There are 5 ways to turn a row about zero (a turn may also mirror it). The second row of each pair is the first, turned, with some noise. The first 35 pairs use one turn. New pairs use 2 turns, one after the other, and a turn may come again.
Known pairs, each followed by its turns in order:
-4 -5  4  1 -9  2
 4  0  6  3  5 -6 -> K_973

 30 -12  -6 -17   3 -22
 19  -3 -11  24 -22 -19 -> K_918

-13 -24 -23  25 -17  -2
 -6 -33  32   8   7   4 -> K_848

-19 -21 -16  -5 -29  -5
 32  -1 -14  28  -6   5 -> K_293

 -6  15  -5  -8 -12  11
 1 19  5 -5  9 -2 -> K_635

28  2 21 28 29 20
-12   0 -32  26 -21  30 -> K_848

 30  14  18   8  24 -10
  7  15  -5  -4 -42   9 -> K_918

 16  18  -1 -20  22  20
 -5   3 -30 -18 -24 -10 -> K_973

 -8  23  -6  -7 -18  15
 -6  23 -12   5  -1  21 -> K_293

 0 15  6  2 -1 27
 -4  11 -13  -3  16  19 -> K_848

29 29  0 -6 16 12
  8   1 -33 -21 -24   9 -> K_973

 -3   9  19  -5   3 -29
  0  -2 -17  -7 -12 -30 -> K_848

-17  13  14   2  -3  25
-10  -1 -15 -18  16  19 -> K_848

  2  -4 -20  -6  27 -14
 -9 -25   5   7  10 -22 -> K_635

-21  -5  18 -10  -1  15
 2 -7 24 -4 13 18 -> K_918

 4  7  6  9 -6  2
-1 -3 -7 -9 -3  9 -> K_918

-27  15  26   3  26  -2
 34 -22  26 -13  -8   4 -> K_635

 -1 -25  -1 -20   5   0
-27 -13   4   0   7 -17 -> K_973

 27 -24  18   8 -17   9
 31 -22  -9   8 -11  17 -> K_848

  5 -22   4  10 -23  27
-20 -34  -6   7   6  13 -> K_918

 26 -28 -21  -2  12  17
-22   0 -26 -21  29  -5 -> K_973

-27  28  14 -28  -4  17
17 19 16  6 30 31 -> K_918

 14 -25  16  25 -27  19
  4 -19   6  10 -45  14 -> K_293

 12  -5 -18 -21  -3  -2
-15   7  -5  21  13  -7 -> K_635

-12  26  16  20   3 -10
 -8  11 -21 -29 -11  -7 -> K_293

-15   3  28  29 -23  -5
  7 -21  -9 -37   7  17 -> K_918

-14 -17  10  17 -23  -5
  2 -37   6 -10   3   1 -> K_848

 15  -2 -13  14 -12 -22
-30 -10 -11  -8   4   6 -> K_635

-16 -20  -4 -25  21   9
 28 -10  -5  26   9 -16 -> K_635

  4   8 -16 -10 -24   0
-14  21  -1   3  21   5 -> K_635

-19 -14 -14 -11 -13  -7
27  3 -8 15  8  0 -> K_293

 28  17  -8 -16   6  -2
-29  -4   3   7  21   4 -> K_293

-30 -12  20   5   6 -23
 30  -7 -14 -29   1 -12 -> K_293

  5   7 -17  30  15 -25
-7  8  0  4  3 42 -> K_973

-16   5 -18  18  22  25
 -4  35 -23  11   7   0 -> K_973

New pairs. What belongs after each?
-11 -18 -30  -7  20  11
 13 -24  11 -23  -1  18 -> K_918 K_635

-22 -24 -11 -13 -30 -10
-10   1   8   9 -48  -4 -> K_918 K_848

 24  18 -28 -13  10  -7
 -8  16  21 -32   2 -13 -> K_293 K_918

-11   7  26  27 -30  26
-35  -1  26  27  -5 -21 -> K_848 K_918

 -7  -3 -14  24 -11 -25
 -4  18  23 -19 -10   8 -> K_635 K_848

 28  -8   3 -22  28  18
  0  -5 -17   6  42 -14 -> K_973 K_635

-10  20 -27 -15   5  17
  8 -10  25 -25  -5 -16 -> K_918 K_635

  1   9   1 -22  10 -10
-12 -14 -14   0 -14   6 -> K_635 K_848

-14  16  -4  -4  -6  13
-14  10 -11   6 -16  -4 -> K_848 K_973

23 11  2 28  4 -6
20 10 -5  4 21 21 -> K_635 K_635

-28 -30 -12  -9 -15  25
  0 -21 -23  14 -10 -37 -> K_848 K_973

 22  14   6 -24  21  -1
  6 -17  -3 -34  -9  11 -> K_635 K_918

 -1 -14 -10 -24  14 -23
-15  -1 -13  21  25  18 -> K_635 K_973

 -3 -25  28  21 -27  -7
-12 -12  15  -4 -44  -6 -> K_973 K_918

-29   7 -12  25  -3  19
 11   5 -19  12  30 -23 -> K_293 K_848

-22 -16  25  28 -21   6
-26  38 -12  18   5  14 -> K_293 K_635

  8  -2 -13 -20  -2 -20
-27 -13   0  -9  -4   1 -> K_918 K_635

-23 -17 -28  16   2  12
 -3  38   4 -21  -5  10 -> K_973 K_918

-18 -28 -17  14  17   7
 13 -31   7  -6  -6  24 -> K_293 K_973

-15   0  22   2  -5  -4
 -3 -15  -9 -14 -13  -1 -> K_973 K_918

  8   7 -16  -8 -12  12
-17   8 -12  -1   8 -16 -> K_635 K_848

 -9   8 -10  -2   7   3
 -4  10 -10  -1  -1   6 -> K_973 K_293

  2   5   1  -9 -15   4
  8   8  -8   3 -12   1 -> K_635 K_973

  9  -8 -15  23  17 -26
 -2  -5  41 -11 -14   5 -> K_918 K_973

-10  16  10  -9  15   4
 2 19 -8  3 17  1 -> K_848 K_293

  4  14  -6 -24  10  15
-9  7  2  2 29 10 -> K_973 K_635

-13  19 -22  -3   0  25
-26  14 -29  -1  15   7 -> K_973 K_293

-12  25  27  28 -26 -24
-15 -27 -22   4 -32  29 -> K_973 K_918

 -9  11 -24   5  27  20
  3  25 -19 -28   4   3 -> K_918 K_293

-24  20 -10 -19 -29   4
 -8  18  15 -15  -8 -36 -> K_293 K_635

-19 -10   6 -23  18 -21
  6  -9  28  -5 -22 -15 -> K_848 K_973

 26 -11 -28  24   1   3
-14 -35 -17  13  -2  17 -> K_848 K_848

 24 -30  16  18 -29  20
 19  44  18 -30   6  -3 -> K_635 K_973

-30  25  -7  -3  10  -7
 14  32   4   6 -12  18 -> K_918 K_918

-2 14 -1 21 15 12
  4   9 -23  -7  14  15 -> K_293 K_293

 11  10 -25   1   1  11
  6  -8   7 -30   0   3 -> K_293 K_635

 -8 -15   1  27   1 -19
 18   1  13 -19 -10 -17 -> K_918 K_848

-21  15  22  10 -20 -22
17 25 30 10 14  0 -> K_293 K_848

  1 -22 -21 -13  11  15
 -5 -13   7  -8 -30  12 -> K_293 K_635

22 15 14 24 -2 28
14 25 15 37 -2  9 -> K_973 K_848

 -9  19 -29 -12   1  10
 19  23   9 -13 -19  -5 -> K_635 K_918

 21  -5  -9 -16  16  11
-13 -11  -1 -26   3  13 -> K_635 K_635

 30  28   3  29  27 -20
12  9 21  8 30 47 -> K_973 K_848

 -5  29  -2   7  -8 -29
-12   4  -3 -33 -23   6 -> K_918 K_973

 17  -8  21  28 -11  27
 0 -4 25 17  0 40 -> K_848 K_848

 25 -21   7  -5 -13  28
  6 -30 -11  -8   3  28 -> K_293 K_848

-16  14  28   5  19 -10
  6   6   0   8  31 -24 -> K_848 K_918

-30   3 -10 -17 -27  18
-18 -14 -29 -25  12   3 -> K_973 K_293

  6  13 -15 -20   5  26
  8  16   9  -4  16 -29 -> K_973 K_848

-27  23  26  25  14  -3
 -7   2  23 -28 -31 -19 -> K_293 K_973

  3 -21 -26  23   2 -20
-29 -25 -15 -14   7  19 -> K_293 K_635

 21 -28   3  10   3  22
 -6   0  16  13 -34  19 -> K_848 K_293

 -9  -7 -15 -27 -20  20
-32  14  -3  -7   3 -22 -> K_635 K_293

-18  24  23  -9 -24  30
  9 -27  14 -29  -1  32 -> K_973 K_973

 -8  -7   5   3 -17 -10
  2 -10  -1   2 -20  10 -> K_973 K_635

  6   7 -27 -22 -21  -8
-25 -17   2 -24   5  -8 -> K_848 K_293

  5  23 -24  -9  -9  -9
-21  -8  17 -14   6 -22 -> K_918 K_635

